The same things were measured in two ways. Each way mixes the same 10 hidden numbers, adds some noise and spreads widely along 5 directions of its own, which tell nothing about the thing.
In the rows, zero is written as 128.
Some things both ways: the first way, then the second way.
[137 112 129 108 150 143  95 108 156 121 112 130 131 155 121  98 121 138
 147 188]
[129 107 127 102  94 108 109 101 129 168 103 198 185 141 126 133 166]

[106 196 120 172  88 144 144 180  96 111 193 139 202 159 154 138 195 156
 169 162]
[132 130 147 121 110  75 129 147 162 155 121 186 167  89 112 159 149]

[180 121 101 116 141 171  72  98 143 103 147  79 149 128 168  76 113  75
 115 212]
[140  97 140 107 134 108 117  96 110 105  58 119 173 119 147 149 112]

[163 152 111 136 105 119 151 145  74 110 140 129 141 126 137 163 161 160
 143 139]
[138  97 105 111  71 115 139 165 102 128 113 111 121 123  90 148  95]

[137 115 151 121 154 157  82  95 128  94 146 110 114 172  99  88 113  87
 115 143]
[ 61 118 100 146 120 171 123 105 113 105 104  75 129 110 104 156 201]

[140 143 118 153 143 177  72 120 131 128 147 119 166 141 100  91 129  76
 131 113]
[139 104 157  86  86 137 135 111 133  74  95 132  99 142 176 176  54]

[188 163 177 126 119 132 139 141  83  88 164  69 108 144 110 180 145 129
 129 151]
[ 93 125 112 132  83 124 134 103  77 145  92  75 133 126  83 123 163]

[142 101 134 100 171 168  42 103 111 131 125 135 169 174 144  97  85  91
 124 167]
[113 128 131 124 110 103 105 116 151 152  78 205 151 140  76 132 167]

[146 142  93 111 110 100 145 188  93 104 139 155 122 126 142 173 164 150
 147 163]
[114 102  98 130 157 113 110 142  77 101 132  50 121 115  80  99  88]

[180 147  89 105 146 142 113 124 130  93 122 180 154 154 149  97 161 148
 155 180]
[138  91 123 131 105 114 138 123 121 158 138 112 136 138  84 148 151]

[159  97 101 132 146 153  62 120 106 127 116 124 158 122 144 108  79  85
 135 146]
[135  85  72 104 124 130  93  93  94  95  94 142 160 115 113 126  98]

[166 121  88 154 140 198 121 117  83 113 147  77 180 132 131 131 109 106
 111 149]
[128 165  95 124 126 149 138 135 128 176 164  68 107 127 114 114 109]

[118 145 129 131  90 122 158 153  96 135 155  82 119 144 100 188 167 155
 129 138]
[107 155 125  89  68 116 113 179 126 158 111 138 112 141 141 115  99]

[113 171 115 110 102  65 137 199  95 127 163 167 130 152 122 174 151 175
 138 119]
[119 113 127 135 191  78  90 110 120  64  89  89 220 139 216 164  91]

[134 199 142 147  67 149 128 171 119 144 198  84 200 156 155 152 165 147
 140 148]
[ 91 189 141 128 146 136  97 136 191 158 134 103 140 138 194 144 121]

[183 170  99 121  70  96 137 166 101  97 177  78 134 133 174 169 156 143
 139 198]
[122 106 116 106 101 153 108 127  88 165 114  79 136  84  63  73 109]

[165 220  94 141  55  75 154 193  85  94 206 104 151 133 179 183 200 156
 167 198]
[120 132 122  97  93 110 124 162 142 133 122 161 119 138 159 142 103]

[123  56  92 102 141 150 107 132 145 110  72 171  98 158  86 134 137 123
 158 154]
[144  73 145  98 148  90 100 107  59 128 124 142 145 141 114  39  79]

[130 152  93 128 108 120 164 178 116 103 155 130 116 124 116 159 149 155
 147 154]
[102 188 132 118 125  86 119 154 172 177 168 147 144 146 209 139 130]

[151 126 133 111  80  74 130 126  98 139  89 158 135 162 138 173 187 201
 180 160]
[135 125 134 114 143 158 105 132 166 203 134 147 105 161  97  69 138]

[105 160 118 148 150  83 110 152  81 126 151 156 148 146 108 135 131 151
 146 129]
[157  95 151 100 151 164 126  91 141 113 138 122 142 113 119 133  93]

[204 107 129 102 110 131  88 127 130 103 105 134 144 200 108 147 141 145
 141 128]
[114 126 135 134  87 151 139 111 108 146  81  82 134 157 123 130 123]

[152 134 138 147 143 160 106 122 126  94 142 104 130 112 136  99 115  99
 150 184]
[137  85 147  93  99 134 121  86 101 140 139 151 140  83  64  97 134]

[142 177 114 154 100 138  81 149 114 100 204  82 182 177 155 122 142  95
 148 192]
[113 100 102 104 105 160 113  89 109 126 105 141 145  93  94 109 147]

Other things, the second way, with their names:
<626>: [133 141 176 113 107 173 131 126 180 180 120 116 124 123 129 118 107]
<1013>: [ 80 140 136 112 155 171 107 172 133 110 104  93  89 156 151  81  96]
<842>: [134  72 203 102 146 188 130 119 131  85 132 110 121 161 153  99  55]
<1050>: [157  59 146 100 160 119 130 145  98  77  93 144 138 177 189 105  49]
<15>: [124  48 109 102  99 152  97 126  93  98 150 122 133 148  75 128 103]
<391>: [ 87 212 101 129 161 150 109 118 188 176 173 102 131 184 220 142 144]
<132>: [103 117  85 129 141 172 128 123 124 106  87  76 174 106 125 154 157]
<1163>: [ 98 100 105 112 112 152 111 118 105  91 177  82 137  79 124 138 117]
<676>: [133 136 129  99 114 104 112 144 152 139  78 183 146 157 184 134  91]
<637>: [108 159 148 122 174 164 113 142 188 150 156  99 109 181 183 122 113]
<524>: [ 93 138 106 125 171 146  97 110 127  95 158  80 126 186 179 130 100]
<425>: [153 182 152 129 135  93 149 132 177 162  76 130 152 132 143 179 115]
<356>: [ 93 125 184 127 130 131 126 155 162 163 134 155 143 202 199 108 145]
<365>: [ 79 153  75 130 141 109 101 116 129 132 169 119 108 136 123 128 157]
<270>: [107 108 143 107 112 124 145 162 105  88 100 112  88 149 135 133 108]
<470>: [129 129 134  98 161 130  99 117 183 101 116 184 133 146 167 145 112]
<153>: [ 81 144 119 126 111 137  97 104 110 181 170  91 106 111  69  79 164]
<87>: [144  60 109  82  90 148 131 104  74  97 132 137 113 138 100 112  96]
<1193>: [120  60 156 113  59 159 143 159 150  65 103 145 133 149 121 215 108]
<146>: [118 101 154  95 100 155 135 137 112 104 163 113  70 120  86 104  84]
<987>: [120 106 168 119 199 143 116  87 129 115 140 106 151 121 159  84 117]
<403>: [100 139 130 109 104 151 114 133 141 136 111 124 104 163 143 119 122]
<927>: [102  99  59 118  87 115  86 104 103 141 133 145 156 149 130 140 146]
<320>: [104 165 137 112  95 150 104 137 174 188 132 138 162 139 171 118 133]
<279>: [106  86 120 118 107 109 119 146 123 112 159 131 124 161 160 151 123]
<1160>: [ 86 111 141 122 144 224 132 107 123  72 202  40  73 131 116 123 106]
<1200>: [113  81  88 124 133 117 111 141  79 106  99  97 125 161 105 118 124]
<773>: [118 157 112 122 122 113 115 141 138 161 104 120 158 140 148 122 110]
<1052>: [112 165 161 115 138 170 139 160 193 131 135 107  76 149 135 153 117]
<1217>: [ 75 148 105 135 156 120 107 119 133 114  89  92 133 139 167 131 164]
<947>: [155 107 159  82  75 139 132 140 151 132 146 171  67 138 110 132  63]
<836>: [168  87 132  94 140 192 116  92 103 152 170  91 103 131  99  47  49]
<666>: [ 96  87  86 125  80 126 110 133  79 114  91 110 143 134  97 128 145]
<1118>: [162 109 123  76 126 152 127 116 137 102  82 165 160 128 170 152  75]
<592>: [133 166 118 104 100  76 113 130 161 181 108 183 142 110 134 136 130]
<659>: [ 94 167 129 145 153 105 123 159 168 119 138 100  90 161 162 163 115]
<192>: [118 123 171  88  81 166 115 154 152 201 156 169  66 129  57  56 138]
<1194>: [ 96 160 137 118 143 166  84  88 162 187 147 133 135 146 153  70 138]
<684>: [119 126 120  99  66 140 119 144 139 155  92 177 189 131 144 145 132]
<729>: [159 128 151 100 152 123 118 101 183 131 119 178 163 163 196 167  94]
<45>: [127 115 119 112 134 122 127 117 133 117 141 163 142 127 113 140 138]
<584>: [108 125 145 117 202 166  78  85 158 115  99  99 149 170 196 106 104]
<1005>: [110 139 171  92  61 104 114 118 137 165 162 164  94 119 105 104 119]
<78>: [106  86 126 112 136 155 119 131  95  97 134  78  94 127 124 105  99]
<940>: [123 118 126 106 100 122  95 119 128 162 138 163 165 117 104 100 124]
<869>: [142 144 155 103 124 150 147 157 176 117 134 128  94 162 178 169  79]
<982>: [141 107 195  95  86 121 140 150 153 129  99 158 114 173 123 158 104]
<641>: [110 142 150 107 119 115 104 120 143 133 143 135  97  95  98 114 110]
<857>: [143 105 151  88  73 127 104  84 142 162  82 183 150 138 130 123 115]
<793>: [114 104 101  97  76  94  97 126 128 153 147 165 110 125  98 135 144]
<1045>: [133 144 132 103 154 117 109 115 171 150 100 190 187 152 199 135 131]
<1098>: [147 130 153 122 171  96 125 111 113 133 138  82 131 163 140 110  72]
<1171>: [108  77 154 127 117 136 120 150 105 125 137  72 115 124  79 103 102]
<715>: [108 156  93 119 137 104 109 141 130 119 103 113 184 139 166 154 115]
<338>: [112 118 151 119 157 129 111 103 142 111 112 131 147 130 162 129 119]
<690>: [139 122 117 103  88  91 111 111 149 104  95 170 145 121 140 189 100]
<258>: [117  92 164 106  93 145 139 155  93 154 189  91  77 102  58  62  96]
<44>: [ 94 121  99 114  69 111 110 115 127 138  67 162 204 123 160 176 166]
<600>: [150 122 138  94  93  74 119 168 141 119  95 191 114 140 133 153  73]
<929>: [114 121 151 105 106 142 127 152 163 117 125 171 124 186 174 144 104]
<378>: [109  68  78 110  98 184 110 115  92 113 149  99 135  97  81 120 130]
<1210>: [122  74 173 104  79 100 117 126 148 146 162 216 108 168  91 130 149]
<669>: [113 112 120 107 118 118 105  97  91 139 131  96 110 132 127  93 108]
<322>: [105  77 149 114 153 162 117 150 148  56 128 121  95 161 166 150  86]
<94>: [ 99  43 111 131 116 122 103 152  94  90 114 132 155 145  93 133 146]
<872>: [104 142 152 116 162 183 116 113 164 103 182  82  78 121 125 114  93]
<112>: [117 104 173 126 166 117 123 137 115 119 139  52 146 140 167 101  83]
<565>: [151  66 131  98 132 148 132 106 108  77 121 128 138 130 143 144  81]
<1209>: [103 118 119 102 108 186 119 117 148 114 147 141 105 105 101 129 127]
<178>: [128 139 166 105 128 114 118 129 161 143 135 129 138 158 186 136  87]
<267>: [110 127 149 138 149 129 134 122 132 156  86  93 158 136 120 118 159]
<366>: [106 154 192 124 191 130 103 124 188 148 149 129 167 145 196 109 109]
<787>: [ 84 197 143 117 158 113  95  91 161 160 132 118 186 119 224 114 141]
<244>: [111 145 132 143 128  79 136 133 132 116 102  80 174 157 195 190 117]
<412>: [111 136  77 133 134 118 105 122 134 129  97 120 160 151 135 165 147]
<225>: [127 106 153  99  57 145 153 177 129 150 153 157  94 131  94 114 117]
<921>: [128 124 141 100  93 168 125 163 157 158 197 112 111 160 128 137  93]
<1150>: [110 146  84 126 125 135 110 138 138 160  95 134 134 132 105 119 152]
<825>: [ 86 165 170 137 200 143 101 149 182 161 180  90 118 132 174  76 118]
<103>: [126  80 126 107 153 146 113 121 128 111 177 110 105 131 133 122 108]
<241>: [116 103 150 110 130 174 116 126 167 143 155 157 143 178 162 126 137]
<560>: [104 117  65 106  96 158  86  92 101 132 102 114 163 117  99 131 140]
<4>: [ 75  88 112 122 108 160 102 133 130  93 117 108 141  69 100 154 158]
<124>: [111 157 162 122 129 122 135 124 142 138 125  96 127 131 146 135 119]
<800>: [135 103 166 111 161 166 125  98 122  95 162  56 124 132 158 114  59]
<298>: [ 90 120 155 113  54 142 142 170 138 124  92 127 116 125 115 156 140]
<186>: [121 100  71 139 166 192 118 103 121 158 135  82 150 133  80 110 177]
<1014>: [125 108 107  83  83  90 108 130  93  82  79 129 114 136 158 156  70]
<290>: [155 119 188 115 174 117 122 150 150 151 136 118 106 195 164  87  51]
<315>: [125 102 147  92 131 126 102 123 147  63 143 140 107 181 214 163  49]
<327>: [100  95 109 134 135  54  98 114  82 119  74 130 183  87  89 114 160]
<1218>: [126  70 165 101 104 101 102 104  77 114  85 145 143 149 129  90  80]
<860>: [ 98 115 110 133 173 131  79 102  92 148 133  57 196 127 136  73 119]
<490>: [121 138 135 105 144 158 109 140 123 151 186  69 109 155 141  92  71]
<201>: [ 96 178  87 133  93 121 129 136 158 162 131 111 146 140 144 189 173]
<393>: [ 94 118 103 135 141 138  85 125 123 133 105 105 151 157 130 113 130]
<1104>: [114 115 142 113 121 130 132 118 128  99 113 122 164 142 206 148  97]
<762>: [140 138 103 112  88  80 120 108 123 183  83 159 200  86 114 146 151]
<220>: [132 171 128 133 163 119 130 110 156 163 158  63  91 147 150 144 112]
<838>: [132 139 137 120 127  92 121 145 140 117  57 131 135 164 163 164  96]
<681>: [135 144 133 103 144 127 131 152 173 144 147 137  97 145 200 135  92]
<321>: [109 107 148  92  47 139 133 179 126 131  98 121 110 131 140 139 109]
<708>: [133  81 146  91  99 150 103 145 129 142 101 142 142 118  94 114 115]
<39>: [ 95 143  92 104 123 139  93  85 122 101 121 107 149 115 169 146 112]
<660>: [106 142 132 104  76 164 145 169 144 171 187 120  82 112  78 108 137]
<930>: [168 147 135 122 203  98 108  79 147 159 114 110 220 138 205 129  88]
<696>: [101  61  96 118  83 120 111 117  82  84 140 138 152 135  86 150 141]
<661>: [155 172 122 112 105 128 157 137 186 173 106 153 116 143 137 177 135]
<517>: [132 118 174  97 133 155 136 113 144 119 124 145 118 164 186 125 100]
<231>: [147 133 163  91 133 117 113  92 136 156 118 156 187 130 199 104  93]
<632>: [116 173 131 115 122 113 107 116 176 204 123 160 177  64  88 127 182]
<1173>: [144 117 123 107 112 101 111  91  98 158  65 145 202 101 111 118 125]

Some of these things the first way, each followed by its name:
[118  93  85 117 137 138  83 117 104 133 121 139 158 184 114 127 131 124
 123 145] : <1150>
[137 111 125 105 109 120  85 143 157 133 113 134 134 173 107 137 124 142
 154 152] : <1194>
[186 137 100  85 100 106  96 161 147  90 135 150 114 163 145 142 157 124
 160 186] : <1218>
[136 130 142 136 136  63 113 152  80 107 124 145  93 112 111 152  97 141
 154 123] : <1209>
[139 103 165 123 106 150 120 122 123 130  97 137 130 165  92 151 152 151
 151 108] : <666>
[191  63 127  86 136 128  63 102 169  97  66 169 109 150 140  81  91 123
 155 167] : <842>
[140 160  95 150  88 148  96 155 152 114 158 142 199 168 157 101 167 135
 172 178] : <378>
[165 152 159 134 120 171 106  93  78  98 189  62 140 161 137 119 105  93
 100 137] : <298>
[141 145  99 144 136 135 117 140  83 130 155 102 173 132 137 142 110 140
 125 153] : <930>
[204 167 142 110  80  68 103 156 140 122 120 128 127 119 156 158 156 162
 180 173] : <857>
[120 152 120 170 131 168 116 141  80 141 154 113 216 173 108 142 172 143
 126 121] : <425>
[134 167 109 115 132 133 118 144 109 123 174 117 148 150 127 135 131 133
 123 152] : <178>
[ 95 115  74 118 126 149  97 169 186 112 151 140 126 180  76 106 130 106
 129 143] : <787>
[ 68 119 103 118  74  96 109 163 128 133 148 140 140 233  88 163 210 154
 147 146] : <1013>
[134  54 112 112 190 200 101 107 126 135  63 162 140 135  79 112 103 119
 121 114] : <1098>
[160 135 170 141  88 158  96 107 120 127 126 122 162 124 173 104 149 120
 165 156] : <322>
[112 146 129 151 146 197 115 139 129 142 149 119 202 173  94 119 142 138
 126 126] : <201>
[188 133 140 106  98 165 114 133 119 119 156  64 150 123 183 141  91 120
 122 189] : <860>
[133 110 153 127 129 118 107 126 118 118 109 135 105 122 110 126 122 124
 147 132] : <338>
[157 127  96 151 112 184 116 129 126 121 135  94 166 102 151 116 143 102
 144 176] : <592>
[187 120  70  90 120 140 112 163 170 106 115 141 140 119 168 118 126 140
 148 209] : <490>
[111 142 120 157 118 115 150 152  77 126 140 126 137 146  83 170 149 163
 139 100] : <762>
[ 90 117  18 136 124 127 111 137 133 110 128 197 143 175  94  97 191 124
 149 136] : <681>
[144 158 127 111 103  81 101 190 138 140 140 130 153 151 127 166 137 166
 158 163] : <560>
[116 104  33  96 148 108 127 159 134  72 118 225  84 178  77 117 150 131
 148 129] : <258>
[148 178 120 114 133  91 142 157  86 114 147 155  96  92 128 159 137 141
 154 138] : <793>
[148 144 141 169 137 164  99 102  71 116 154  97 170 125 139 111 111 102
 138 138] : <565>
[107 165 130 156 146 130 119 160  88 109 169 129 167 154 126 137 143 135
 157 172] : <45>
[156 159 147 130 113  82 102 155  95 128 140 117 140  88 183 145 121 137
 165 194] : <470>
[132 127 179 158 115 112 145 136 103 127  90 130 116 117  86 168 165 171
 182 126] : <87>
[145 150  82 143 139 156  84 136 121 124 137 159 181 139 130 102 143 106
 155 143] : <947>
[122 167 140 115 154 153  90 128  95 143 169 133 180 162 142 121  99 129
 128 144] : <15>
[116 143  95 134 163 155  69 157 130 147 132 179 183 138 107 102 118 104
 139 106] : <690>
[152 134  93  85 125 100 100 146 142 118 125 159 138 158 153 121 143 157
 145 192] : <637>
[150 145 115 106 152 112 121 152  99 121 148 114 124 137 113 156  91 146
 119 152] : <391>
[133 169  73 139 134 135 110 174 125  85 192 147 140 131 135  98 105  94
 134 147] : <1163>
[172 144 104 106 145 134 109 176 122  91 144 139 119 101 154 137 111 103
 149 189] : <365>
[159 144 129 112 134  97 109 147  63 127 135 141 144 144 133 169 113 153
 132 126] : <412>
[174 146  96 104 125  86  95 149 141  84 143 136 115 152 146 119 146 132
 159 215] : <517>
[136 128 135 124 100 163 121 150 131 106 144 121 137 142 140 132 164 112
 147 171] : <327>
[173 113 153 142  83 128 123 105  68 135 115  75 131 112 144 169 124 135
 142 129] : <676>
[118 179 140 117  77  29 157 158  86 130 150 143 106 146 128 182 186 207
 161 146] : <708>
[164 158 149 139  88 125 111 131 119  94 168 103 123  99 180  99 118 104
 144 163] : <4>
[152 158  84 111 145 162 109 143 111 102 173 145 166 184 117 120 138 119
 107 134] : <244>
[133 122 119 123 154 176  74 117 145 145 112 160 157 119 117  87 113  96
 144 121] : <315>
[185 130 130 165  91 186  98 117 119 133 122  81 210 130 165 132 137 127
 169 170] : <836>
[138 122 143 152 103 150 117 132 111 132 131  92 165 156 112 148 144 144
 142 139] : <1173>
[ 83 135  58 110 138 128 102 196 145 132 161 168 181 209 105 136 147 153
 128 161] : <715>
[151 188 131 149 113 109 111 136  46  99 227  45 173 168 169 150 117 120
 105 184] : <132>
[167 147 107 127 137 135 120 131  45 118 157  98 134  85 165 154 101 100
 118 151] : <600>
[151 183 130 146 130 154  86 162 111 110 192 102 179 121 168 112 114  87
 140 180] : <872>
[145 150 125  87 123  44 113 148 118 109 124 186 114 180 134 143 132 198
 166 169] : <241>
[131 124 113  87 146 103  98 195 154 133 103 192 140 158 107 154 134 165
 157 154] : <524>
[139 121 156  99 131  70  83 113  74 145 123 119 104 147 116 157  92 137
 121 117] : <584>
[131 173 125 127 137  99 114 145  78 113 181 104 144 146 143 141 144 135
 122 179] : <1052>
[148  99 128  76 127 126 111  86 127  96 118 147  91 206 110 119 129 148
 133 157] : <356>
